The rows are grouped in 4 ways, from coarse to fine. Each group lies inside one group of the grouping before and may be the whole of it. The rows also spread widely along 17 directions, which tell nothing about the answers.
In the rows, zero is written as 128.
Some rows, each with its group in each grouping after it:
[168 116 130 136 126 120 134  97 126 116 136 106 131 132 149 132 124 143
 140 136 125 111 119 128 133 109 132 130 107 111 123 119 138 133 113 121
 152 115 136 130 137 167 119 106 142  98 125]	meper nase K_765 K_522
[162 111  92  74 117 160 114 125 107 110 171 148 185  91 147 110 132 152
  81 102 162 141 119 137 150 183  87 149 154 166  97 152 130 141 160 159
 137  97 149 141 129 132 105 123 112 170 109]	meper Kir K_438 K_618
[ 84 130 157 170 159 136 121 153  87  89 146 152 134 123 155 111 125  98
 137 147 124 122 140 122 136  90 127 107 102 136 102 143 132 127 108 115
 132 111 100 123 112 192 128 127 180 126 143]	meper sepug K_249 K_147
[158 114 117 134  84 105 101 130 111 144 115 114 127 149 140 124 127 159
  89 137 120 131 149 107 114  92 108 156 109 133 138 111 149 114 130  76
 146  87  90  69 127 141 127 112 130 124 150]	meper nase K_541 K_905
[154 122 145 141 100 104 132  85 127  89 170 134 142 157 161 128 169  96
 145 123 132  96 156 154 121  75 131 134 145 102  90 167 115 108 154 147
 121  88 135 157 160 183  94 116 148 163 140]	Tele zepe K_671 K_122
[132 107 105 121 142 122 178  94 154 117 122 141 148 115 136 111 134 147
 101 149 148 153 105 153  97 143 131 117 114 129 144  90 135 111 133 157
 183 109 148 129 140 164 131 106 148 115 142]	meper Kir K_438 K_553
[124 156 170  97 176 146 117 204 135 139 130  88 100  86 118 174 114 127
 148 143  76 119 125  97 207 158 144 134 134 162 167  49 119 198 151  94
 113 123 147  80 108  93 185 157 152 109 125]	meper sepug K_249 K_667
[ 51 121 112 160 109 149 118 150 109 131 100 176 164 124 107  85 111 110
  89 129 140 162 104 121  95  89 115 115  75 138 113 132 153  80  68 153
 168 122  61 136 120  89  97 159 108  94 171]	Tele zepe K_421 K_271
[ 64 117 140 152 124 130 116 138 124 148  86 144 133 115 104  89 139 117
  97 130 127 155 120 130 130 140 148 146 143 146 120 117 143 152 133 128
 106 124  77 114  95 134  99 169 169  98 134]	meper nase K_215 K_924
[179 107 136 112 160 131 138  83 144 138 131 100 139 106 128 137 123 162
 128 109 138 134 100 140 169 201 134 143 181 132 121 115 127 182 168 151
 109 138 206 137 127 153 118 146 147 103  94]	meper Kir K_379 K_435
[137  97  97 140  53 108 134 121 139 122 144 148 153 144 145 111 146 131
 117 116 116 122 135 120 150  55 102 160  91  99  92 151 129  96 105 123
 137 103  68 154 154 115 118 156  99 109 160]	Tele zepe K_671 K_131
[167 151 141 122 152 121  96 110 121 123 121  90 102 118 115 156  72 121
 175 145 122  93 125 127 134 147 124 134  97 112 131 114 112 129 119 130
 157 136 199 120 140 122 134  97 135 125 134]	meper nase K_215 K_64
[120 128 123  97 170 179 137 115 135 145 118 138 141  75 111 120 123 163
 125 131 145 127 106 137 121 200 153 120 183 165 162  70 121 159 157 168
 150 126 184 135 130 103 122 110 136 148 107]	meper sepug K_333 K_291
[126 155 155 169 140  94  61 118 123 152 135  96 126 156  75 132 104 114
 115 132 121 105 164 133  99 121 100 152 163  85 135 137 130 126 109  99
 150 110 150 103 122 114 117 138 147 134 150]	meper Kir K_379 K_854
[ 93 130 137 119 137 134 212 165 142  87 122 156 132 132 174 120 126  80
 123 153 123 169  86 136 111  91 157  89   4 150 128  84 146  68 115 179
 176 128  91 120 145 170 148 123 139  84 162]	Tele raf K_748 K_870
[103 137 129 136 182  98  75 102 107  86 121 136 137 115  91 116 102 113
 114 144 148 140 125 163 125 145  84 111 148 104  83 171 130 165 105 104
 146 105 164 141  98 173 106 134 170 136 131]	meper nase K_541 K_151
[135 111 124 121  87  97  80 139 137 146 118  98 129 102  98 147 111 145
  85 158 124 115 117 128 152 115  91 167 136 156 130 111 116 160 121 103
 137  82 118  91 111  94 128 119 149 107 161]	Tele zepe K_421 K_740
[143  92 119 162  99 103 140  77 127 108 151 132 157 138 157  95 157 129
 126 132 120 103 157 131 165  90 126 172 160 100  93 126 121 146 158 117
 113  78 118 135 139 189  94 164 176 132 147]	meper gipi K_629 K_430
[124 120 139 191 114 121 114  88 124 117 154 125 151 116 124 105  87 113
 153 166 112  66 149 115 150  83 114 187  96  97 110  88 101  91 119 144
 185  83 165 119 164 137 113 133 178 118 186]	meper Kir K_511 K_411
[145 154 144 106 166 158 162 149 127 115 125 134 140 130 162 169 152 106
 154 100 102 141 127 101 125 102 136  86 106 121 153  99 126  93 146 147
 125 130 151 100 162  88 151 147  83 121 158]	meper nase K_541 K_905
[136  80 147 126 125 158  76  91 163 145  91 162 128 109 103 153 164 169
  85 111 140 132 101 120 128 108  99 145 186 123  97 175 112 132 152 135
 111 111 140 130 154  93 113 106 117  89 125]	meper Kir K_379 K_435
[173  99  91 101 101 121 127  69 138 130 101 116 116 128 128 117 126 166
 131 119 152 135 110 148 119 158 137 136 131 108 108 157 137 148 126 130
 138 144 136 176 124 151  94 102 109 118  90]	meper Kir K_438 K_553
[ 87 155 117 141 158  98 185 174 125  94 163 116 127  85 139 132 106  80
 179 173 112 108 134 151 158 127 139  99  90 143 154  88  95 144  97 146
 137 136 140 145 111 140 184 136 177 145 170]	Tele zepe K_671 K_131
[115 104  79 198 133  62 165 113 124 175 120 122 135 161 117  68 109 167
 120 109 142 167 163 149 113 176 119 140 159  79 140 135 150 141 111  96
  95 185 123 138  98 184 162 196 154 136 124]	meper Kir K_511 K_411
[127 156 184 146 111 138 100 130  92 128 119 106 107 161 150 154 169  64
 155 114 123 102 159 120  88  91 165 113 145 138 126 183 119 108 148 142
  77 128  95 119 119 136  79  99 138 142 134]	meper Kir K_379 K_854
[145 128 128  92 156 141 150 108 125 107 119 123 145 126 138 114  94 109
 121 107 156 176  73 151 134 203 135 121  70 135  91 141 154 124 130 190
 154 157 161 159 121 167  88 142 120  86  96]	meper Kir K_438 K_553
[110 137 136 130 149 113 142 139 136 108 136 132 130 128 137 139 158  90
 139 130 121 127 144 143 133 115 128 115 146 114 125 144 109 136 139 137
 102 120 119 134 126 139 136 141 153 140 147]	meper gipi K_629 K_430
[170 140 137 108 150  69 161 101 124 102 121  70  84 135 147 132  92 108
 174 158 127 122 133 167 155 187 167 129 113 133 121  91 126 182 175 121
 109 140 204 124 107 227 131 131 190 151 108]	Tele raf K_748 K_870
[ 92 148 107 165 114 117 176 156 136 141 165 122 116 122 128  89  96 101
 185 147 125  97 140 152 119 139 164 136  67  97 150 117 114 104  56 165
 162 180  79 199 126 142 154 111 155 122 120]	meper sepug K_333 K_291
[129 125 111 161  84 155 144 122 111 117 186 134 127  99 164 113 145 126
 186 157 129  41 163 128 117  79 159 139 124 129 148 138  84 105  97 153
 149 121  92 182 147 135 141  44 158 174 134]	meper Kir K_511 K_411
[125 115 122 132 145 169 119  89 127 136 133 136 153  99 109 110 143 167
 147 100 123 109 117 125 159 141 155 121 209 117 131 102 132 188 126 135
 120 129 159 177 128  96  99 169 112 131 103]	Tele zepe K_421 K_740
[163 151 162 121 108 130  97 128 148 144 151 111 127 150 114 144  92 111
 118 134 124  97 135 125 108 120 117 173  89 125 130  89 118  66 151 167
 180 101 175  90 182  98 125 105 120 137 157]	Tele raf K_748 K_870
[107 158 169 200 113  54  85 154 142 165 144  64  93 165  85 148 132  92
 137 151 100  90 169 142 108  79 122 148 141  74 155 154 121 149  62  76
 112 132  59 114  94 131 147 124 184  88 150]	meper nase K_765 K_522
[135 130  73 153 107 110  60  97  65 175  60 106  97 136  89 113  85 206
 116 161 157 116 161 121  23 120 125  88 172 148 195 113 152 136  80  43
 161 124 137  89  86 100 120  57 101 191 145]	Tele zepe K_421 K_740
[ 92  83 127 195 131 134 161  69 120 128 108 164 169 105 149 109 151 104
 127 110 171 142  94 144 110 120 118 112 148 131  83 210 106 100 111 203
  78 158 119 172 121 151  80 138 157  68 155]	meper Kir K_379 K_435
[136 120 105 139  81  97 110 103 147 148 129 107 141 135 100 108 126 141
 120 134 102 102 156 124 149  99 116 182 146  80 127  99 129 147 113  90
 155  88 100 136 131 105 102 165 133 116 147]	meper sepug K_333 K_291
[122 119  86 138 138 128 116 127 108 140 121 137 121 118 122 124 140 170
 119 130 160 135 136 143  71 134 115  79 168 130 157 177 131 144  83 101
 127 153 104 154  97 129 155  70 116 159 112]	meper Kir K_511 K_411
[141  94 147 159  94 168  84 106 104 118 154 168 172 125 154 117 120 131
 107 107 136 100 126  96 151  68  90 166 113 137  64 158 120  80 142 154
 127  91 135 116 171 122  93 137 116 119 159]	Tele raf K_748 K_870
[172 101 120 139  66 155  52 108 124 156 176 135 146  93 123 146 125 168
 113 126 152  49 149 118 128  96  77 180 183 151 112 173  77 109 131 142
 119  95 146 131 163  69 128  55 115 170 145]	Tele raf K_748 K_870
[133 136 111  81 121 116 156 131 139  97 145 100 152 102 133 146 169 115
 130 130 103 128 115 140 171 111 143 105 157 132 143  92 133 201 121 112
 130  85 106 152 102 110 114 163 126 119 133]	Tele zepe K_421 K_740

New rows. What belongs after each?
[107 180 143  87 117  85 102 202 156  95 165 128 138 175  99 144 151  56
  83 129  85 148 175 137 125  73  84 149  80  74 117 123 139  92 128  95
 179  67  73  99 146 104 149 171 115 156 171]	meper Kir K_438 K_618
[102  97 127 119 163 173 135 117 130 114 132 173 166  88 126 103 138 150
 114  98 142 154  88 136 175 166 131 120 170 145  91 125 133 169 148 167
 110 134 161 168 131 131 113 180 129 119 106]	Tele zepe K_421 K_740
[132 137 171 117 130 127  93 160 152 148 131 104 116 134 110 169 139 109
  98 121 129 137 107 133 120 138 112 139 126 139 132 158 123 126 127 148
 121 130 108 109 125 103 138 102 135  90 125]	meper Kir K_511 K_411
[119 122 123 133  97 146  99 170 117 188 120 144 120 120 119 111 103 150
  94 125 155 131 145 124  88 174 116 169 126 173 146 133 115  81 148 158
 118 148 114  94 137 104 146  88 131 163 131]	meper sepug K_333 K_291
[115 150 129 132 145 120 150 145 132 111 162 102 121 105 120 114 108 115
 154 166 110  99 131 143 146 137 158 128 105 122 158  79 127 159  90 125
 181 118 121 153 110 154 149 110 177 123 120]	meper Kir K_379 K_435
[137 147  70 155 106 118 170 103 106 130 173 129 157 144 143  72 130 141
 167 125 125  92 188 138  91 110 151 127 134  76 160  95 136 103  94 121
 170 127 114 170 143 146 127 132 119 192 137]	meper nase K_765 K_522
[150 130 112 104 144 111 143 106 143 120 136 105 130 111 123 136 132 124
 147 118 142 131 110 162 141 176 129 120 144 110 116 154 120 167 118 151
 115 152 148 176 116 145 122 127 136 115 101]	meper nase K_765 K_522
[ 97  86  80 166 150 147 123  92 120 126 112 187 164  94 110  74 100 169
 127 109 149 144 122 128 154 150  94 141 146  94  80 153 123 130 111 137
 128 157 160 176 135 128 125 183 121 127 133]	meper Kir K_438 K_618
[121 121  84 158 149  82 156 182 115 169 113 101  87 115 126 110  86 185
 135 157 133 150 138 138 117 178 131 107 108 139 184 105 141 168  76  67
 114 193 105 110  76 173 225 108 162 129 112]	meper nase K_765 K_522
[151 110  89 117 117 154 142  72 133 140 137 122 158 106 122  98 134 169
 138 105 141 116 114 137 139 167 147 140 172 111 131 115 136 162 120 152
 148 134 143 187 127 115  91 138 110 125  95]	meper Kir K_511 K_411
[199 123 130 103  65 123 105 127 127 154 154  93 113 149 151 153 143 150
 130 105 136 101 139 130 119 128 134 149 139 144 136 156 127 124 142 133
 108 130 115 133 143 120 124  79  98 149 103]	Tele zepe K_671 K_122
[130 124 158 100 137 155 100 120 124 117  98 131 100 118 126 129 134 135
 113 156 132 123 126 132 108 143 161 137 133 165 131  97 130 137 179 129
 153  93 149  99 131 160 107  76 162 153 115]	meper Kir K_438 K_553
[131 133 137 109 128 115 120 125 143 129 124 112 113 127 113 126 142 139
  93 162 132 128 137 151  92 138 144 135 145 144 159  89 134 143 149 115
 171  85 125 101 119 158 127  81 168 149 126]	meper Kir K_438 K_553
[ 93 123  77 143 118 148 142  80 162 144  98 131 142  64  74  99  99 148
 172 155 115  85 106 132 145 126 147 150 124  87 143  74 101 143  64 157
 186 137 134 197 136  45 108 142 121  88 152]	meper nase K_765 K_522
[ 97 135 111 179 146 139 127 140  98 159 125 139 158 139 117 119 119 142
 118 100 150 151 118 123  66 110 114  65 139 121 163 155 153 102  47 134
 133 169  98 141 109  83 134 139  83 108 148]	Tele zepe K_421 K_271
[134 120 133 116 134 123 157 135 157 116 142 143 116 126 149 152 181 110
 145 114 128 129 143 149 128 120 133 116 154 110 121 169  96 125 159 147
  86 144 124 156 146 142 157 114 135 150 125]	meper Kir K_438 K_553
[169 123 132  48 129 124 103 155 112  78 148 135 159 130 167 168 184 105
  79  84 132 174 119 130 165 122  75 107 142 147  73 203 144 164 172 106
  79  85 106 112 115 151 114 147 101 136 112]	meper nase K_215 K_924
[116 123 162  79 157 191 124 168 126  66 143 194 152 145 156 115 141 116
 102 100 102 171  97 106 170  90 134 117  56 127  71 100 172 104 156 144
 177  91 126 129 177 155 121 174  93 120 113]	Tele zepe K_421 K_740
[111  94 121 165  95 105 103 146 184 172 133 147  91 112  95 135 149 169
 111 156 131  95 153 144 114 104 104 172 165 108 145 154  78 117 122 115
 119 136  99 135 151 108 202  70 166 142 141]	meper Kir K_511 K_411
[132 159 118 148 101 102 134 162 119 168 143  88 109 133 127 139 111 102
 177 122 111  98 170 122 133 138 135 146 120 112 157 134 102 119 107 127
  95 167 103 137 117  90 151 137 124 143 144]	meper sepug K_249 K_667
[160 107  79 109 108 142 158 107 101 114 101 137 148 141 168 111 137 162
 126 106 132 161 108 109 111 100 134  91  80 116 122 135 173 118  91 106
 149 134  85 145 124 146 106 130  71  98 118]	meper nase K_765 K_522
[115 146 163 139 139 121  89 164 103 136 142 120 130 134 126 150 128  91
 110 110 142 131 138 135 115 135 104 117 151 156 113 178 120 129 137 136
  75 136 125 103 108 125 128 129 140 144 139]	Tele raf K_748 K_870
[114 112 121 142  96 150 130 175 122 140 151 166 136 131 156 126 168 130
 108 104 140 133 146 120 105  93 113 122 123 138 128 189 117  87 114 139
  99 146  53 140 139 117 158  97 110 144 132]	meper Kir K_438 K_618
[126 144  98 131 132 124 121  97 108 100  95 135 105 121 126 135 121 100
 213 130 114  92 160 128 125  93 137 105 116  72 103 165  98 119 109 115
 112 153 151 181 140 107 115 130 103 161 147]	meper nase K_765 K_522
[101 120 115 105 146 154 161 153 155 123 125 159 152 103 127 125 156 132
 102 120 121 161 111 127 133 128 128 115 124 131 139 102 131 125 131 146
 147 121 109 133 136 102 150 151 114 113 140]	meper Kir K_438 K_553
[131 126 117  94 140 149 150 138 102 101 106 156 147 126 167 123 133 106
 131  97 133 171 114 117 138 140 126 104  85 141  95 146 144 107 155 151
 107 139 131 124 134 142 113 160  98 128 131]	meper nase K_215 K_924
[140 133 127 121  63 114 144 150 164 167 129 109  81 149 127 124 146 113
 160 122 112 103 160 140 123 135 172 179 108 104 140 135 103 105 144 149
 105 167  79 161 147 115 144 107 128 144 110]	meper Kir K_438 K_553
[134 113 109 123 115 168 153  79 136 141 112 129 162 103 126 106 147 151
 131 112 125 122 108 117 132 134 161 133 157 124 143  86 138 139 128 158
 153 116 131 156 136  92  81 149 107 101 127]	meper Kir K_379 K_854
[115 132 158 137 135 137 115 149 139 117  85 141  95 147 129 168 157 102
 160 116  81 127 140  92 143  46 136 108 105  85 117 147 119 110 124  94
 102 136 102 122 148  90 146 154  99  95 155]	meper Kir K_379 K_435
[ 92 172 122 124 144 127 103 183 114 130 141 102  89 108  90 110  58 122
 150 177 129 109 122 148 106 161 147 118  57 133 163 100 139 141  39 117
 212 152  92 158  91 133 154  67 155 127 102]	meper sepug K_249 K_147
[102 155 118  97 187 130 151 201  90 104 155 160 153 134 146 105 126 103
  91 102 148 198 140 146 113 194 108  85 120 156 124 147 157 123 148 136
 114 147 132 114 102 177 166 160 131 185 113]	meper Kir K_379 K_435
[184 114  89  97 114 104 145 116 144 127 118 119 125 115 150 171 145 156
 123 142 135 125 136 131 104 109  93 114 126 128 150 131 104 107 141 115
 132 111 154 101 153 115 169  76 107 147 162]	meper nase K_765 K_522
[164 125 106 128  62 110 102 112 132 156 132  88 119 135 116 126 134 147
 134 132 110  87 158 117 133 104 134 171 143 106 144 123 124 143 111  94
 139 108  91 137 124  99 112 114 118 129 129]	meper Kir K_379 K_854
[106 145 142  99 163 148 160 207 156 137 182 147 131 107 128 119 141 127
  92 133 138 150 127 154 118 191 137 128 129 164 165  95 124 120 150 172
 150 138 125 120 137 148 200 100 162 165 106]	meper Kir K_379 K_854
[149 148  95  66  90  82 140 128 126 125 115 107 140 144 124 126 134  88
 115 110 134 158 153 160 127 178 122 149 138 135 114 123 124 130 192 148
 100 111 155 120 125 117  97 177 110 192 149]	Tele zepe K_421 K_740
[121 127 107 104 136 127 152 152 126  91 139 155 136 112 155 124 136 104
 142 137 115 129 150 128 162 118 117 134 107 125 108 119 106 119 159 134
 120 110 136 129 146 141 154 150 138 168 154]	meper gipi K_629 K_430
[183  99 111 113 118 147 170  64 171 135 139 115 133 102 142 121 137 181
 154 127 126 101 100 136 156 149 163 155 138 106 142  74 119 147 141 164
 165 125 165 167 167 138 123 106 132  96 101]	meper nase K_541 K_905
[154 119  98  99 120 143  94 109 111 132 123 140 163 130 121 122 143 159
  89  97 134 144 146 115 119 131  94 133 174 121 118 136 145 134 150 101
 134  95 141 114 130  99 103 152  83 161 132]	meper Kir K_438 K_553
[168 105 147 138 135 164  71  76 111 149  89 122 108 135 122 144 139 192
 146 100 113 100 140  92 138 101 148 122 209 117 126 116 140 173 160  74
  92 123 175 114 138 108 104 139  95 137 106]	Tele raf K_748 K_870
[105 147 152 139 102  93 129 208 141 134 172 124 126 160 142 153 185  74
  97 117 122 140 152 145 100  78 103 119 108 119 132 199 122 100  94 126
  93 130  16 121 118 136 168 107 143 117 144]	meper nase K_765 K_522
[141 146 148 112 180 171 104 134  61  94 120 139 136 129 159 121 107 116
 155 102 126 139 135 105 145 154 141 101 117 146  96 132 154 139 159 123
 108 134 177 112 124 167 102 154 118 159 109]	meper nase K_765 K_522
[144  97 120 152 155 131 144  96 153 154 111 146 124 120 122 108 107 177
 132 122 143 138 116 137 127 172 128 147 135 107 123 109 124 117 146 153
 131 163 188 132 159 155 155 133 142 116 119]	meper nase K_765 K_522
[164 136 133 127 140 120 144 115 136 117 159 116 157 123 146 167 136  98
 146 106 126 114 133 126 140 117  95 124 134 106 119 156  99 101 135 163
 113 126 172 132 156 103 135 139 112 119 161]	meper Kir K_379 K_435
[156  89 129 129 101 129  82 101 138 127  83 144 118 133 129 161 143 150
 112 122 124 129 120 102 130  66  88 137 121 107  90 180 118 105 132 100
 118 110 125 113 153 103 121 112  96  93 154]	meper Kir K_379 K_854
[142 115 121 125 139 100 127  81 143  88 152 112 168  78 122 136 107 112
 119 162 136 108  95 153 173 130  83 153 116 122  93 120 103 153 115 154
 171  72 171 135 128 147 102 127 180  83 163]	meper nase K_541 K_905
[117 161 180 104 184 143  50 196  65 111 126 145 120 142 134 171 152  84
  97  95 137 158 169 117 109 147  88  90 187 173 105 209 125 135 191 101
  43 120 154  64 103 136 140 128 129 206 130]	meper Kir K_379 K_435
[147 140  92  94 112  86 165 109 131 106 133 106 149 153 142 125 171 102
 122 110 123 154 148 152 119 129 129 111 145  96 128 140 145 150 138 114
 122 108 103 150 108 148 105 162 116 148 131]	meper Kir K_511 K_411
[163 143 172 116 159 107  61 135 134  93 167 101 145 150 111 168 111 103
  99 117 111 129 119 125 162 102  64 141 107  87  83 161 143 142 109  99
 166  84 150 110 134 139 120 148 128  86 133]	meper Kir K_438 K_553
[111 155 154  85 146 139 128 179 142 128  86 132  75 146 120 151 145  91
 148 109 112 161 128 133 120 152 163 107 103 122 125 151 130 124 154 137
  95 175 112 139 127 118 147 133 107 136 102]	meper Kir K_379 K_854
[157 115 143 113  76  87  98 143 133  82 206 135 166 161 147 110 136  95
  81 122 120 123 151 146 185  92  78 198  95 108  50 155 136 120 157 126
 147  53 107 126 156 193 109 165 159 147 139]	Tele zepe K_421 K_271
[110 149 159 116 176 102 149 148 162 111 100  97 119 138 115 179 172 102
 112 141  96 163  97 134 113  79 134  64 118 102 163 107 154 164  85  91
 146 109  84 106 101 122 145 140 134  47 147]	meper nase K_765 K_522
[152 119  60 160 100 107 199 118 100  97 166 118 151 115 179 101 118 150
 180 162  94  85 169 102 149  51 137 114  80  94 165  69 128 119  73  75
 181 101 103 144 132 154 167 129 132 142 172]	meper Kir K_379 K_435
